Each new row is followed by its nearest point in the smallest flat space through zero that holds the last named rows.

q26:
[[+1.97, -0.96, -1.16, -1.54, -6.09, -1.31, +4.58, -2.48, -0.47, -0.87, +0.38, -2.53, +0.82, +3.71, -3.07, +3.13, -0.68, -1.75, -4.22],
[-2.48, +2.11, -0.16, -1.00, -2.18, -1.20, -0.73, +1.11, -2.79, -4.33, -0.91, -3.27, +0.13, +1.00, +1.96, +1.25, -2.16, +0.21, +5.86],
[-1.07, -0.53, -0.60, -0.50, +0.15, +0.13, +2.38, -1.61, +0.71, +1.41, +0.63, -2.85, +1.16, -3.07, -3.28, +1.19, -2.05, -1.44, +0.00],
[-1.73, -3.25, +0.45, -0.83, +1.50, -3.23, +1.20, +2.52, -1.54, -0.44, -1.50, -0.44, +2.83, -1.78, +1.92, +2.77, +0.88, -0.66, +3.46],
[+0.50, -1.25, -1.56, +1.02, -1.86, +2.12, +1.55, -0.34, -0.68, +2.11, -2.73, -1.85, -4.10, -1.62, -0.15, -2.12, -2.83, -2.04, +1.78]]
New rows:
[-1.92, -1.92, -3.02, -0.22, -1.90, -0.20, +0.77, -0.04, -2.90, -0.71, +2.71, -2.88, +3.51, +3.14, -2.06, -2.79, +3.53, -2.83, +2.63]
[-0.46, -0.15, -0.16, -0.86, -1.61, -1.26, +1.16, -0.06, -0.88, -1.37, -0.06, -1.47, +1.09, +0.82, -0.22, +1.74, -0.43, -0.40, +0.67]
[-0.68, +0.11, -3.13, -1.90, -0.62, -0.57, +1.62, +3.36, +0.22, -2.57, +0.25, -0.39, -2.36, -0.07, -2.36, +2.84, +1.65, +2.53, +0.36]
[-0.26, -0.01, +0.00, -0.58, -1.02, -0.94, +0.55, +0.09, -0.62, -1.11, +0.02, -0.72, +0.81, +0.83, +0.09, +1.17, -0.03, -0.08, +0.40]
[-1.27, -2.27, -2.92, +0.46, +1.17, -3.04, -3.25, +2.96, -1.00, -0.58, -3.42, +1.48, +3.22, -0.64, +2.25, +2.87, +3.25, -0.55, -0.04]
[-0.44, -2.78, +0.86, -0.39, +1.71, -2.81, -0.10, +2.68, -1.02, -0.45, -1.08, +1.86, +2.25, +0.09, +2.80, +1.79, +2.50, +0.31, +1.44]
[-0.07, -2.92, -0.89, +2.64, -3.35, +3.29, -3.06, +0.29, +3.25, -0.27, +0.63, +2.30, +0.41, -1.57, -3.51, +0.46, +3.38, +0.56, +3.01]
[+0.21, -0.08, +0.07, +0.42, +0.94, +0.60, -0.44, -0.01, +0.53, +0.88, +0.05, +0.71, -0.44, -0.63, -0.04, -0.80, +0.21, +0.12, -0.43]
[-2.36, -0.76, +0.60, +3.14, +1.41, +1.26, -0.29, -1.61, -1.70, -0.04, -3.41, +1.35, -2.13, -3.08, +2.79, -0.68, +2.50, -2.34, +1.44]
[-0.22, -1.53, -0.14, +0.95, +1.52, +0.56, -0.63, +1.55, -0.46, +1.43, -1.95, +0.83, -1.70, -1.78, +1.91, -1.55, -0.13, -0.40, +2.30]

q663:
[[+2.75, -3.64, -3.70, +0.32, +1.14, +0.77, -1.31, +2.63, -0.34, +0.98, +0.42, +0.67, +2.09, +0.99, -0.98, +2.08, -1.96, +3.24, -4.98],
[-3.94, +1.88, -1.07, -1.11, -2.35, -2.35, -4.10, -2.30, -2.61, +1.02, +5.14, -0.51, +3.09, +1.78, +0.42, -0.88, +0.35, +4.66, -2.22],
[+2.72, +2.94, -4.89, +0.67, +2.69, -5.74, +2.32, +1.32, -2.62, +1.35, +1.19, +0.09, +0.29, -2.06, -0.71, +2.97, +2.85, +0.68, -5.63],
[+2.24, +3.86, -0.10, +1.07, +0.95, +1.10, -3.47, +0.85, -1.98, +0.24, +4.21, -1.72, -0.35, +1.95, -3.23, +0.06, -0.25, -0.05, -1.73],
[+0.91, +4.20, -1.13, -2.55, -2.41, +0.81, -3.17, +2.15, -3.16, -3.04, +3.08, -4.45, -0.08, -1.91, +1.04, +3.43, +0.14, +0.67, -5.02]]
New rows:
[+1.30, +1.57, +1.42, -0.30, -2.92, -0.62, -0.42, -4.91, +0.58, +0.37, +0.22, +3.56, -0.24, -1.26, -0.23, +1.61, -0.15, +0.17, +0.30]
[-1.34, +0.70, +0.51, -0.15, -0.44, -0.94, +0.21, -1.08, -0.11, +0.16, +0.26, +0.17, +0.06, -0.08, +0.44, -0.67, +0.64, +0.00, +0.94]
[+1.53, -1.38, +3.74, -1.01, -2.64, -4.54, +1.41, +0.69, -1.65, +1.54, +0.65, -0.53, +1.95, +1.59, +1.20, +0.13, -0.47, -1.09, -0.36]
[-1.01, +0.15, -0.27, -0.27, -0.31, -1.23, +0.43, -0.66, -0.21, +0.22, +0.04, +0.27, +0.36, -0.35, +0.65, -0.11, +0.57, +0.46, -0.02]
[+0.63, -0.76, +1.62, +0.96, -0.07, -5.10, -2.71, -2.28, +0.91, +5.10, -2.45, +0.58, +4.13, +2.83, +2.47, +1.31, -3.85, +4.32, -1.57]
[-1.84, -2.84, -1.94, +0.26, -0.01, -1.91, -0.65, -1.17, -0.05, +2.16, +0.92, +2.13, +2.74, +1.55, +0.19, -0.81, -0.45, +3.76, -1.26]
[-0.05, -1.46, +0.03, -0.24, +0.61, +1.93, +0.03, -1.38, +1.43, -2.36, -0.12, -3.51, -0.91, -2.45, +1.41, -1.25, -0.59, -1.53, +0.85]
[-0.14, -0.16, +1.33, -0.88, -1.07, +1.74, +0.17, +0.44, +0.59, -1.54, -1.24, -0.98, -0.88, -0.93, +1.04, +0.34, -0.43, -1.24, +1.00]

q399:
[[-4.26, -2.24, -0.61, +1.86, -6.65, +0.29, +3.21, -0.45, +2.54, -5.29, +2.20, +0.08, -0.97, +3.18, -5.81, +0.83, -0.74, -2.00, +3.60],
[-4.24, -1.27, -1.99, -1.81, -3.77, +3.87, +3.05, -2.94, -1.09, -3.25, -1.39, -1.90, +0.41, +3.21, -4.66, +3.25, +3.50, -0.52, -0.14],
[-0.17, -6.42, -2.87, -0.49, -3.32, -2.10, +5.11, -2.43, -1.34, +0.34, +1.52, -1.41, +2.17, +2.83, -5.45, +1.97, -7.28, -1.42, +0.47],
[+1.07, -0.20, +0.62, +2.77, -4.04, +3.94, +2.20, -4.46, -2.05, -4.33, +5.28, +2.63, +0.86, +0.34, -7.21, -0.60, -1.83, +4.22, +3.10],
[-4.49, -3.43, -3.41, -0.04, -4.74, +1.18, +7.28, +0.78, +0.34, -3.31, -1.35, -1.93, -1.57, +2.67, -5.62, +2.20, -1.28, +1.01, +2.63]]
New rows:
[-4.51, +0.59, -4.14, -0.09, -1.38, +3.41, -0.37, +0.95, -0.42, -1.13, -2.23, +3.99, -0.50, +1.92, -0.08, +0.50, +0.25, +0.57, +0.49]
[-2.14, +0.37, -0.74, -0.30, -1.19, +1.62, +1.54, +0.41, +0.22, -1.61, -1.22, -0.65, -1.00, +0.66, -1.08, +0.80, +2.18, +0.62, +0.60]
[-1.44, -0.66, -2.98, -1.17, -0.88, +2.68, -1.11, -0.35, +0.76, +0.48, +2.40, -4.59, +3.64, -3.09, -2.98, -1.28, -3.10, +2.90, -1.69]
[+0.89, -1.13, -0.80, -0.33, -0.12, +0.86, +1.48, -1.68, -1.78, +0.33, +0.52, -0.11, +0.95, +0.16, -1.82, +0.55, -1.54, +1.41, -0.25]
[+0.81, -2.30, +1.10, -2.92, +0.38, -3.57, -1.01, -1.51, +3.65, +2.24, +0.71, -1.27, +0.52, -0.25, -0.44, +1.30, +0.59, +4.09, +2.43]
[+0.60, -0.57, -0.17, +0.04, +0.41, -0.84, +0.23, +0.29, -0.08, +0.74, +0.08, -0.03, +0.16, -0.20, +0.28, -0.18, -1.30, -0.03, -0.08]
[+2.93, +3.95, +2.40, +0.76, +1.23, +1.18, -2.64, +2.91, +0.27, +0.81, -0.08, -2.04, -1.85, -0.63, -1.40, -3.31, +1.47, +0.11, -2.84]
[+1.03, +2.39, +1.36, +0.55, +1.63, +0.46, -2.20, +0.75, +0.26, +0.27, +0.11, +0.98, -0.57, -1.51, +2.13, -1.20, +1.77, +0.94, -0.10]
[+0.06, +3.74, -2.76, +2.90, +1.46, -0.84, -3.18, -2.19, +2.03, +3.00, -0.75, -2.32, -1.21, +1.74, +2.62, +1.86, +0.54, -1.51, -1.11]
[+0.00, +0.70, +0.60, -0.87, +1.22, -0.74, -2.25, +0.23, +0.52, +1.10, -0.90, -0.38, +0.35, +0.00, +2.32, +0.13, +1.47, -1.93, -1.40]
[+0.28, -0.50, -3.06, -0.99, -2.07, -1.42, +1.04, -0.08, -4.18, +0.88, -1.16, +3.11, +1.38, +0.56, -1.08, +1.77, +2.89, -0.06, +1.97]
[-0.50, -0.55, -0.83, -0.77, -0.35, +1.14, +1.17, -1.00, -1.03, -0.18, -0.59, -0.63, +0.37, +0.56, -1.16, +0.95, +0.41, +0.56, -0.41]
